Every row belongs to one group in each of 4 separate groupings. Each group adds its own fixed numbers to the row, and there is some noise. The rows also spread widely along 16 directions, which tell nothing about the answers.
(in the rows, 128 means zero)
Some rows, each with its group in each grouping after it:
[143 181 152 107 146 148 108 106 137 136 151  81 127 132 124  92 138 147
  81 110 183  98 143  66 114 156  92 197 152 145  96 146  96 151 153 179
 160 102  67 192 102  96 116 111]
Nuzan j228 pofiz (2)
[161 105 116 195 126 142 159 120 159 111 164 164 101 119 169 125 114 139
 134 109 149 173 154 136 134 126 141 143 103 142 106 108 138 133 100 152
 146 156 115 151 145 119 153 161]
sif j680 Zuf (0)
[130  88 110 135 127  92 150 136 114 107 127 156 142 117 112 144 121 102
 142 122 154 130 106 162  88 137 146 134  86 142 176 134  99 106 127 114
  95 127 136 114 148 156 168  87]
Gom j287 Zuf (2)
[167 118 147 195 126  81 144 123 152  73 132 132  70 119 126 126 131  98
 117 117 137 119 142 144 120 130 143  90 125 159 136 156 157 122 150 153
 171 154  84  94 104 146 140  83]
tif j680 lik (0)
[114 152 130 134  98 122 105 105  99 122 141 123 177 111  99 126 135 158
 106  98  90 165 118 115 124 107 152 138 119 119 124 147  82 123 127 146
 114 166 115 116 103  93 144 159]
nosi j393 pote (1)
[152 130 142 114 171 141  81 127 132 116 111  73 138 115 104 105 121 131
 155 119 127 135 129 124 135 141 152 133  93 165 164 121  86 127 170 143
 110 142 105 170 146 125 118 143]
nosi j380 pofiz (1)
[149 113 117 125 141 144 184 136 135 118 151 129 128 122 158 125 145 121
 129  84 172 113 134 113 115 116 108 143 139 138  97 112 167 167 117 142
 141  86 107 135 133 142 116 124]
sif j393 par (2)
[126 141 144 105 140 126 101 141 145 160 118 147  93 127 135 140 113 116
 141 169 107 148 155 120 154 153 122 112 164 100 146 128 131 110 118 101
 123 122 174 107 118 114 132  98]
Nuzan j629 par (0)
[148 136 100 117 197 153  86 160 166 193  94 108 103 137 132 132 137 106
 195 160  49 114 124  97 145 163 121 134 153 126 131 107 108 130 171 109
  75 151 149 115 126 113 145 116]
tif j629 lik (1)
[145 126 127 150 155 140 109 128 109 116 106  97 123 146 148 111 106 112
  99 116  59 136 128 115 173 123 148 112 147 115 156 118 134 120 139 124
 127  93 110 149 152 110 135 156]
Gom j228 pote (1)
[108 118  89  96 134 153 159 144 165 160 131 177  89 158 139 180 135  96
 132 172 133  78 147 106 111 150  63 164 155  95  97 155 117 123 112 111
 121 102 169 110 122 126 188  54]
tif j380 lik (2)
[131 119 145  87 144 119 131 145 138 107 124  88 129 102 121 112 114 143
 126 115 158 111 142 144 133 143 143  98 128 123 172 126 158 128 128 117
 167  76 126 172 128 157  89 133]
nosi j287 pofiz (1)
[127 115 108 134 120 119 149 139 142 142 129 123 116 117 150 145 125 135
 139 121 114 130 142 112 147 117 128  81 132 106 115 138 161 142 136 116
 131 124 154  91  99 107 148 115]
nosi j393 lik (2)
[136  96 134 120 133 101 148 128 184  87 141 131  77 133  97 157 139  89
 127 106 129 121 114 152  99 120 119 109 138 182 121 135 139 132 124 128
 163 153 106 106  83 134 110  84]
Gom j393 pofiz (1)
[158 169 128 138 185 147 108 144 142 171 142 108 119 123 145 104 128 131
 176 136 131 122 123  74 134 136 112 150 134 138  80 115 125 165 171 142
 112 103 102 152 131 130 137 100]
Nuzan j680 par (2)
[156 158 122 107 119 142 132 140 142  96  92  84 102 107 149 103  71 151
 115 123  80  83 147 108 206 105 168  22 136  71 156 164 176 158 159 122
 191  66 117 142 130 183  94 162]
Nuzan j680 par (2)
[117 144 115 178 103 103 138 112 101 109 131 110 138 131 131 113 118 151
  98 101  82 122 111 115 148  98 156  96 125 133 120 150 133 142 149 150
 150 139  88 117 105 112 156 152]
Nuzan j629 lik (1)
[106 131 137 149 169 130 108 137 129 149 128 112 119 124 128 131 110 125
 135 145  72 170 130 139 154 126 137 117 155 129 114  93 144 129 125 105
 117 119 129 161 124 103 135 155]
nosi j680 pofiz (2)
[134 159 124 159 139 124 112 124 123 136  99  96 127 129 123  78 127 142
 144 121 112  84 118 110 140 130 150 120 113 135 124 143 127 141 179 153
 138 127  68 138 137 158 124 142]
tif j393 par (1)
[108 141 153 142 127 143 132 117 131 130 138 148  97 144 116 142 119 106
 159 159 115 156 138 149 134  95 119  97 140 123  81 122 148 129 127 117
 125 141 130 106 110 123 134 121]
Gom j393 Zuf (2)
[ 76 119 102 121 114 106 119 149 154 184 106 122 133 110  92 141 113 153
 206 149  86 157 107 158 138 121 141  90  77 151 130 121  93 129 134  98
  93 217 164  87  81  99 148 150]
sif j680 par (0)
[119 124 125 121 142 144 140 134 120 126 152 131 136 127 132 134 112 121
 139 126 119 158 117 132 139 102 121 123 131 119 100 116 133 142 115 115
 125  96 125 147 133 115 136 131]
Gom j680 pote (2)
[140 132 100  83 157 161 152 156 161 145 123 105 132 119 141 126 129 147
 173 127 129  78 137 118 122 129 122 117 125 112 126 125 153 147 144 125
 129 106 143 146 113 161 101 148]
Gom j629 Zuf (1)
[115 144 116 179 156 183 142 122  99 140 106 112 145 183 143  95 140 118
 144 117 127  98 119 117 125 112 112 177 110 174  89  95 115 139 171 165
  74 141  77 156 165 113 153 175]
Gom j287 Zuf (2)
[119 108 144 147 125 123 151 118 114 108 109 137 132 141 129 138 150 114
  59 109 148 116 160 150 101 158 123 159 162 145 163 119 147  96 110 141
 119 135 127 132 119 117 126 144]
nosi j393 Zuf (2)
[118 114 118  84 101 136  79 125 128 132 106 177 106 144  87 122  91  90
 144 120  87 181  73 150 134 110 137 119 140 141 140 117  44 104 111  94
 115 164 132 107 168 141 119 118]
sif j680 Zuf (1)
[ 99 146 206 142 128  97  97 105  67  98 120  64 131 137  96  88 124 122
 108 116 143 154 122 156 148  98 149  79 132 163 133 129 150 119 155 130
 159 122  75 129 101  93  92 131]
Gom j629 pote (1)
[106 125 122 130 103 125 120 128 126 155 121 154 102 158 138 106 122 117
 135 120 156 130 113 117 122 120 108 133 127 135 101 132 110 123 134 130
 131 145 122 100 133 117 122 104]
Gom j380 pofiz (0)
[107 104 115 145 142 123 155 133 148 140 127 140 129 121 131 153 139 132
 123 135 104 132 152 147 115 153 130 147 137 122 146 115 143 119 100 122
 107 148 151 140 110 111 149 155]
tif j629 pofiz (2)
[133 101 107 169 155 105 183 146 166 112 144 141  84 143 135 154 150  86
 136 125 137  88 109 146  80 126 110 131 143 170  99 119 175 143 142 138
 141 127  97 118 100 159 143  86]
Gom j629 lik (2)
[127 131 127 149 121 126 115 114 143 129 124 156 108 140 112 129 138 117
 102 132 110 127 131 127 104 152 126 155 156 133 134 138 104 108 123 143
 133 159 107 128 124 130 137 122]
tif j380 lik (1)
[130  97 132 186 141 122 153 123 115  81 128 120 123 145 123 122 105 116
 153 127 149 133 122 161 142 114 153 115  64 191 146 115 122 128 145 139
 133 138  92 161 164 129 178 134]
Nuzan j680 lik (1)
[112 113 114 142 102 123 130 128 116  96 129 163  99 147 124 136  87  97
 141 126  78 166  94 147 162  70 136  74 123 119 107 136 114 128 123 101
 136 126 127  91 152 125 158 116]
Gom j680 lik (0)
[ 83  74 129 135  76 126 185 119 118 118 113 162 125 149 142 148 112 138
 136 144 197 116 177 157 144 131 117 104  56 126 154 150 136 109  96 117
 123 140 173 103 141  95 189 115]
tif j287 par (2)
[136 146 131 103 100 149 106 117 115 134 117 172 118 140 122 123 119 120
 140 132 122 133 136 108 134 115 115 120 136  92 121 155  94 112 127 122
 116 136 145  82 147 134 132 100]
tif j680 Zuf (1)
[140 120 128 148 148 149 148 135 138 154 113 118 146 121 157 149 150 144
 121 136 128 125 204 108 135 172 121 146 125 107 157 130 150 112 122 137
  91 148 171 114  99  75 155 147]
tif j680 pote (2)
[145 116 132 128 135 110 136 128 147 113 162 134 121 106 128 141 122 134
 134 101 126 163 126 113 135 116 133 115 125 154 115 129 126 148 112 127
 140 133 126 122 102 100 137 103]
Nuzan j680 par (1)
[117 110 115  57 116 156 123 165 139 183  84 108 143 120 132  66 113 157
 208 113 205  99 123 142 141 139 138  85  98 149 164  97 138 141 149 111
 131 143 149 133 146 165  43 164]
Nuzan j380 lik (0)
[ 83 139  97 175  87 139 128 124 140 167  96 169  79 171 158 111  89 134
  94 171 105 111 141 137 159 151 130 128 144  87 126 137 121  96 116 122
 166 134 124 146 155 138 169 159]
sif j380 lik (0)
[170 109  97 147 167 134 110 157 184 170  72  63 135  71 174 102 103 185
 139 120  67 131 193 117 189 203 198  67 116  98 227 108 170 124 146 121
 123 159 165 161  97 105 107 232]
tif j680 lik (2)

New rows, each followed by its group in each grouping:
[122 137 162 183 178  64 121 123 128  65 138  89 119  90  64 145 123 109
 119 145  62 138 110 188 113 129 173 110 126 163 160 136 136 116 141 130
 149 133  68 170 100 157 148 126]
tif j680 pofiz (1)
[106 132 105 146 127 112 114 130 132 145 138 179 110 135 113 144 103 103
 129 160  58 156  93 146 123 122 146 128 152  92 121 128 107 107 107  96
 134 114 127 131 141 155 165 114]
Gom j393 pote (1)
[124  66 125 148 127  52 128 130 182 103 144  98  87  91 107 114  91 130
 106  83 138 172  91 172 130 149 169  98 106 201 165 115 119 129 102 115
 203 157  84 175  92 108 117 129]
sif j680 pofiz (1)
[152 174 122 116 139 137  72 152 136 182  86 116 106 112 135  93  99 134
 220 170  91 123 129 107 164 133 162  74 103  74 143 139 108 131 187 112
 110 138 144  97 152 180 119 130]
sif j629 par (0)
[108 144 120 131 122 107 132 136 146 166 155 159 130 112 108 126 132 144
 151 144 147 126 111 140  92 136 135 136 134 130 109 130 129 130 117 127
 153 141 116 140 104 167 117 111]
Nuzan j380 pote (1)
[132  88 142 146 141 109 143 142 127 108  96  93 141 100 149 126 115 157
 113 112 118 144 179 156 162 152 178  72 110 126 214 108 185 110 114 112
 132 124 161 141 118 119 111 183]
nosi j680 par (1)
[140 149 144 138 120 135 123 126  94 126 128 137 155 116 149 108 114 148
 101 130 150 140 163 115 146 146 145 143 127  90 163 139 122 106 119 136
 130 101 137 144 150 125 137 141]
Nuzan j680 pote (0)
[107  51 117 145 182 112 142 156 109 102 104 133 122 150 114 166 112  54
 148 127  68 175  89 188 137 116 137 114 131 183 169  71 126 113 115  71
  69 122 147 123 159 102 171 116]
Gom j680 lik (2)
[178 111 159  48 135 209 129 125 114  76 155 127 148 140 129  88 123 106
 153  58 213 164 123 119 147  87 108 151 128 177 118  89  98 159 113 147
 124  97 106 166 198 121  58 143]
Nuzan j287 pote (0)
[112 116 189 104 149 119  93 128 149 129  85 101  76 152  91 135 132  71
  98 152 130 132 147 167 129 167 116 113 181 169 169 111 142  89 133 105
 138 147 126 118  90 104  87 102]
Gom j393 pote (2)
[147 133 105 137  84 132 106 107 201 136 140 162  84 129 131 120 116 140
  91 106 133 137 127  97 109 153 129 141 142 141 112 148  83 127 125 163
 166 186 103 131 100 118 126 129]
nosi j287 lik (2)
[170  97 128  99 136 136 105 130 204 117 150 120  95  82 144 136  92 147
 135 118 123 195 166 132 160 157 156  91 121 125 170 121 120 123  99 119
 158 157 160 156 100  90 105 157]
Gom j380 lik (0)
[109 103 103 227  96 120 133 100 132 128 108 112 103 139 164 105  86 158
  97 102  61 175 131 139 192 110 181  80  98 148 126 115 132 131 124 145
 142 196 101 139 120  66 170 228]
sif j629 Zuf (2)
[103 139 124 102 107 159 173 139 149 108 124 158 117 147 124 150 138 123
 100 130 118  97 149 154 108 118  99 125 183 105 117 125 169 120 100 128
 152 121 140 119 103 158  90 157]
Gom j680 lik (0)
[119 128 148 145 113 117 157 109 124  93 171 135 171  78 107 136 137 176
 146 127 168 158 166 158 104 128 155 147  65 126 148 145 113 124 100 158
 122 169 131 154 108 118 153 169]
tif j629 par (0)
[167 151 193 135 160 125  97 117 112  91 159 147  89 123  97 121 139  73
 181 132 128 173 124 138 122  89 132 100 158 131  92 124 142 140 146 124
 135 108  91 101 153 165  98  69]
tif j393 pofiz (1)
[ 96 140 145 223 122  96 113  89 102 124 156 161 132 134 129 138 114 133
  62 150 104 198 147 135 111 154 147 186 123 121 127 131  91  87 102 145
 116 152 105 163 122  69 210 141]
Gom j680 pofiz (2)
[130 140 129 203 146 143 160 127 121 127 157 134 121 131 156 147 142 133
 160 145 113 153 167 131 135 110 128 126 114 122  90 117 161 139 135 147
 110 150 127 115 120 105 177 149]
sif j380 lik (0)
[ 66 119  87 108  69 143 135 127 137 144  83 163 123 151  99 151  88 134
 146 146  37 134 105 167 156  88 148  55 121 102 132 139 107 112 114  92
 107 185 168  76 111 134 138 180]
Gom j287 Zuf (2)
[113 122 126 155 128 126 116 113 125 132 120 122 133 136 122 139 118 128
 121 134  91 157 140 127 131 134 139 132 104 132 145 131  97 114 134 131
  97 168 134 125 114  81 169 150]
Gom j228 pofiz (2)
[126 140 118 160 125 145 125 125 127 151 139 135 104 148 166  91 113 127
 149 116 121 152 116 106 161  98 123 109 143 122  70 113 146 148 142 131
 141 119 101 118 140 103 129 139]
Gom j393 lik (0)
[137  78 100 172 116 135 186 121 206 107 157 163  49 130 177 170  98 130
 115 131  95 144 167 139 170 113 127  76 138 118  92 134 182 141  77 126
 182 144 147 129 102  99 165 142]
tif j629 Zuf (2)
[ 98 155 180 130 174 110 111 148  90 142 102 116 141 119  95 159 139 101
 105 177  65 148 155 167 127 158 139 118 205 100 177 106 169  92 121  89
  98 106 157 121  96 131 117 129]
Nuzan j680 pote (2)
[145 120 144 132 157 132 117 138 141 103  89  81 112 117 123 105 116 117
 101 108  93 119 141 147 157 149 154  92 166 144 177 111 157 127 141 128
 147 121  98 160 122 135  85 174]
tif j680 lik (2)
[130 103 126 121 119  96  84 117 166 120 129 121  94 104 104 118  86 131
 126 104  71 192  96 150 154 118 173  69 134 155 150 125 100 122 117 109
 156 174 116 131  97 107 104 147]
Gom j380 Zuf (1)
[170  75 152 158 168 106 154 130 147  64 141 109 114 120 114 133 141  99
 150  90 185 126 125 159 107 131 144 130  79 235 162 111 136 140 142 154
 130 148  87 150 139 142 129 101]
Nuzan j380 par (1)
[186 148 127 104 141 208  93 123 154 119 102 133  95 146 143 129 121 105
 177 131  63 137 167  87 184 107 129  85 143  92 120 133 114 139 154 131
 103 143 148  89 160 126 121 146]
tif j393 lik (1)
[177  47 136 123 170 114 165 138 215  75 188 153  68  87 127 192 124  90
 170 119 127 196 150 170 133 128 135  89 131 166 136 105 166 140  70  98
 157 139 158 132 104 107 139  86]
tif j393 lik (1)
[121 138 110 143 125 199 153 119 136 136 132 141 126 171 146 128 116 137
 190 135 136 125 141 102 164  84 104 127  75 152  64 118 108 163 146 152
  95 154 125 127 158  98 174 150]
Nuzan j287 par (2)
[137 123 117 162 150 137 148 139 145 118 112 130 100 135 149 117 119 125
 120 131 113 101 144 137 146 137 126 130 142 128 129 124 156 123 130 135
 140 120 113 146 138 138 132 147]
tif j680 Zuf (0)
[134 104 149  98  94  88 110 135 134 121 135 123 138  73 118  97  91 157
 147 103 168 185 129 161 147 140 184  59 105 131 198 124 125 120 107 107
 163 144 146 128 114 127  87 143]
Nuzan j287 lik (0)
[150 128  98 171 142 119 167 143 110  88 157 163 142 117 141 170 141 109
 113 109  65 138 119 122 116  92 131 131 151  99 112 139 146 134 118 129
 105 105 133  93 134 147 170 113]
nosi j680 pote (0)
[137 130 143 165 143 125 122 119 131 129 132 113 126 122 126 127 135 127
 121 118 117 149 148 118 137 136 129 135 125 148 118 130 125 126 137 145
 121 159 110 125 103  80 148 132]
tif j680 pote (2)
[122  95  97  91 133 147 183 140 128  96 160 125 162 106 138 153 113 139
 102  84 119 134 116 132 145 100 129 127 141 122 130 119 143 160  82 117
 142  76 136 168 129 121 128 157]
Nuzan j380 pote (2)
[182 137 174 115 151 164  87 137 137 136 113 138 109 135 130 107 146  94
 187 121 161 162 157 121 124 132 126 116 133 148 137 102 127 117 159 135
  95 168 139  80 141 131  67 113]
Gom j680 pote (0)
[128 176 155 121 123 128  86 114 113 141 128  98 123 124 127 111 108 146
 121 152 106 136 147  98 159 124 140 102 131  82 124 160 115 119 155 131
 149 111 122 126 103 108 133 122]
Gom j629 pote (1)
[123 137 153 124 132 161  89 109 113 111 123 130 114 178  78 107 120  85
 186 129 146 147  85 134 128  93 112 143  92 214  93 112  46 134 168 143
  99 173  76 129 171 110 148  98]
Nuzan j287 lik (1)
[ 71 137 150  70  96 162 120 123 130 119  81 143  86 181  87 129 103 100
 101 144  73 106 112 171 158  92 107  79 205 134 123 118 141 114 106  96
 160 132 129 117 125 150  67 157]
Nuzan j228 Zuf (1)
[ 85 140  97 218 115  98  57 124  75 191  59 149 145 150 123  66  83 129
 138 170  72 148  78 149 135 163 193 140  83 126 178 110  48  78 176 117
  77 173  95 149 201 150 195 169]
nosi j680 lik (2)
[160  75  82  70 130 173 158 139 171 116 121 125 121 145 148 126 145 111
 123  44 134 109 118  94 138 119  93 141 151 170 117 110 122 161 113 133
 125 134 129 111 130  89  96 136]
tif j393 lik (1)
[ 54 139  95 116 124  85 131 151 125 199 130 103 154 103  90 151 118 160
 188 164  82 125  88 142 121 106 133  82  95 116  99 149 121 143 146  91
 109 157 152  93  50 106 163 109]
Gom j380 pote (2)
[164 115 100 127 124 113 140 134 163 102 144 167 103 116 115 156 130 112
 139 112 122 116 110 121  92 117 127 125 121 137 123 153 107 129 130 136
 133 144 127 100 121 171 142  78]
nosi j680 Zuf (1)
[ 94 121 125 120 133 132 145 133 132 136 158 133 123 121 136 123  96 144
 149 130 124 171 116 144 167 100 130 113 132 127  95 106 141 148  93 101
 151 103 133 163 132  99 137 148]
Nuzan j393 pofiz (0)
[111 179 170 169 154 103 113 130  96 147 125  45 147 106 120  91 129 160
 136 122 100 139 134 123 155 105 153  69 136 131 101 127 185 154 179 140
 144 127  84 128  60 100  95 162]
Gom j680 pote (2)
[131 161 134 162 123 136 135 120 120 118 127 127 119 135 117 130 146 120
 141 131  98 111 137 121 135 101 124 117 134 121  91 153 139 136 154 152
 125 152 101  87 108 127 142 124]
tif j393 pote (0)
[135 108 168 131 142 130 132 120  85  89 147 123 143 116 111 127 133 112
 159 109 178 167 130 159 119  92 135 109  99 161 129 115 131 132 138 130
 102 128 119 126 151 131 122 115]
nosi j380 Zuf (2)
[108 166 128 114 134 160  78 127 124 166  90 113 132 133 118 110 105 147
 141 160  52 139 148 115 174 140 141 106 150  86 142 128 105 112 142 112
 112 141 144 135 129 108 127 177]
tif j680 lik (1)
[137 102 123 122 132 121 148 132 137 131 134 121 125 122 153 115 133 124
 110  80 150 139 129 116 124 131 128 124 147 134 130 112 158 142 118 125
 138 107 123 125 116 110 103 131]
Gom j393 pofiz (2)
[157 129 159 128 116 113 147 127 102  86 109  60 126 124 131  95 148 124
 120  60 179 102 146 113 142 106 130  85 112 162 138 147 166 152 172 158
 153 130  90  82 102 110  87 121]
sif j393 pofiz (0)
[ 49 157 114 193  77  80 155 136 102 165  78 152 113 153 131 107 122 151
  89 161  88  67 133 152 130 137 137  91 156  77 129 160 182  97 133 119
 160 134 118  89 101 162 139 147]
tif j680 pofiz (0)
[147  91  88 138 152 109 163 141 178 131 142 130 120 108 138 166 143 130
 141 112 105 115 145 112 116 153 125 141 114 137 139 141 134 136 115 127
 120 146 147 113  94 101 173 102]
tif j393 pofiz (1)
[141 153 134 105 143 180  67 124 150 172 121 128  86 161 149  81 112 118
 137 130 124 144 123  80 156 133 102 143 171 124  88 104  98 133 145 131
 141 115 106 158 163 113 100 127]
nosi j228 lik (1)
[133 134 144 148 147 135 111 127 122  98 121 144 102 147  94 110 113  88
 155 143 108 127  96 159 128 105 139 123 124 154 118 125 107 121 143 129
 139 126  75 148 173 178 126 114]
tif j680 pote (1)
[114  84 128 173 142  81 169 142  84  86 151 139 166 100 119 151 134 121
 144 122 140 158 115 183  97 116 159 129  90 146 168 113 141 113 114 117
  98 123 138 130 144 135 177 124]
nosi j629 lik (0)
[106 109 102  91 113 146 146 149 162 136 104 115 130 115 133 136 105 154
 125 121  74 121 148 140 181 129 136  83 142  99 157 135 147 128  98 105
 141 136 166 127 102  99 117 181]
tif j287 pote (0)
[ 78 135 163 171 114 129 148 110  85 112 151 156 123 152 126 111 117 127
 117 141 146 155 132 161 137  98 117 123 143 124  85 115 157 122 102 123
 159 100  96 154 149 118 142 139]
tif j680 lik (1)
[140 113 130 165 142 134 139 130 114 102 114 117 127 137 133 133 130 113
 135 114 121 133 138 135 131 116 136 110 112 155 134 117 138 131 155 139
 106 142 116 117 137 121 148 134]
nosi j680 lik (2)
[102 154 155 182 109 151 129  93 151 105 144 119  78 162 137 113 103 144
 104 150 111 139 156 139 162 103 133 100 134 135  75 131 153 129 128 157
 192 150  81 166 108 100 133 179]
Gom j629 lik (1)
[117 105 149 135  67  91 147  98 133  70 174 177 100 125 106 163 113 103
  64  96 121 189 117 150 116  90 132  92 152 129 115 157 122 121  76 124
 171 142 119  87  87  99 140  91]
Gom j287 pote (2)
[113  89 100 105 126 131 160 145 160 136 153 172 112 125 146 125 113 119
 139 112 156 149 109 151 114 128 120 143 142 125 117  97 142 132  80 102
 150 102 138 155 146 148 109 132]
Gom j393 pofiz (0)
[ 66 105 109 140  91 165 203 136 106 113 112 168 119 178 149 163 111 126
 131 152  89 100 149 173 163  66 117  62 135  83 104 125 205 125  93  98
 146  99 162 100 141 154 135 171]
Gom j380 pote (1)
[159 136 130 140 196 172 189 145 119  87 150  67 155 121 151 179 159 124
 142 106  74 112 170 102 160  86 116 110 147 133  99 116 197 179 145 145
  92  93 138 123  93  89 147 153]
Nuzan j629 pote (2)
[184 123 117 113 126 150 117 124 145  98 105 134 120 116 136 115 116 129
 131 107 124 108 156 114 140 146 154 113 111 107 186 154 106 115 140 144
 125 131 133 123 157 158 123 135]
tif j287 Zuf (1)
[119 128 162 110 149 138  91 125 119 122  89  93 134 146  89  94 133 105
 117 116 114 124 113 160 117 144 143 134 152 171 172  96 115 104 145 129
 123 147  91 157 129 139  68 165]
Gom j228 pote (1)
[110 122 113 127  71  91 135 118 111 123 164 151 141  80 143 107  83 165
 102  94 120 189 104 135 152  92 174  62 139  72 121 140 145 144  91 104
 185  90 125 135 122 136 120 152]
nosi j393 lik (2)
[145 122 110 133 144 154 126 140 175 137 109 127  94 143 144 149 118 120
 154 145  70 128 159 119 153 140 135  91 136 116 142 121 144 121 140 119
 118 150 156 109 112 116 139 144]
Gom j287 lik (1)
[121 117 136  93 132 121 126 139  99 126 113 137 141 116 116 128 109 117
 130 134 143 129 124 151 126 139 143 120 137 115 174 123 119 112 118 101
 117  97 149 139 150 156 122 118]
Nuzan j629 Zuf (2)
[158 140 120 122 154 184 133 133 129 132 143 157 131 132 159 138 123 129
 173 135 100 148 161  91 159 109 115 134 130  84 101 123 126 145 120 125
  97  98 154 124 169 126 150 132]
tif j680 par (1)
[166 140 131 154 125  96  68 113 168 133 136 148  92  97  97 134 113 117
 167 149  69 175 124 121 127 142 168  96 112 122 151 158  70 112 147 131
 126 199 124  94 106 127 157  96]
tif j228 lik (1)
[154 118 138  79 190  98 118 168 145 147 140  52 138  72 125 117 115 146
 190 122 166 130 131 114 145 154 142  88 105 151 163 119 146 154 157 101
 143  86 141 155  93 112 115  86]
Nuzan j680 lik (1)
[ 97 124 116 156 130 167 154 136  89 130 110 177 147 163 111 133 139 107
 214 146  74 127 109 167 126  65 137 103 107 116 103 100 140 132 134 113
  69 150 133  91 187 183 135 167]
tif j228 pofiz (1)
[161 154 106 121 137 130  80 145 153 176  84 154 109 137 133 132 137 108
 132 145  67 113 143  85 109 177 132 132 166  87 167 140 100  96 161 122
  92 158 159  69 114 145 129 103]
Gom j680 lik (1)
[151  98 128  38 150 128 101 143 178  91 134 138  66 121 104 150  85  70
 119 134 121 141 100 146 137 134 110 125 167 131 157 136  83 114 103  86
 157  87 146 150 141 141 115  65]
Gom j629 Zuf (0)
[104 115 113 174 140 123 163 126 141 133 183 167 106 140 146 169 133 116
 147 138 120 168 130 122 121 100  96 150 121 135  58 125 137 140 105 125
 114 136 139 111 109  79 192  93]
Gom j380 pofiz (0)
[110 111 135 118 109 102 137 147 121 150 111 156 128 130 123 120 132 121
 131 126 170 130 128 149 108 153 124 121 141 142 160 116 137 106 119 109
 129 142 152  95 117 132 111 103]
Nuzan j680 lik (0)
[107 159 143 130 104 125 153  98 101 126 185 124 188  97 120 120 143 179
 109 103 186 155 148 110  89 119 124 173 100 110  92 145 113 143 111 160
 134 125 106 156  87  92 141 149]
Gom j393 pofiz (2)
[160 116 131 218 153  61 132 123 162 126 171 113  82  95 165 158 131 135
 108 119  82 176 161  96 145 138 152  91 138 125 107 145 181 135 130 134
 157 138 128  95  61  67 184  86]
nosi j393 pofiz (1)
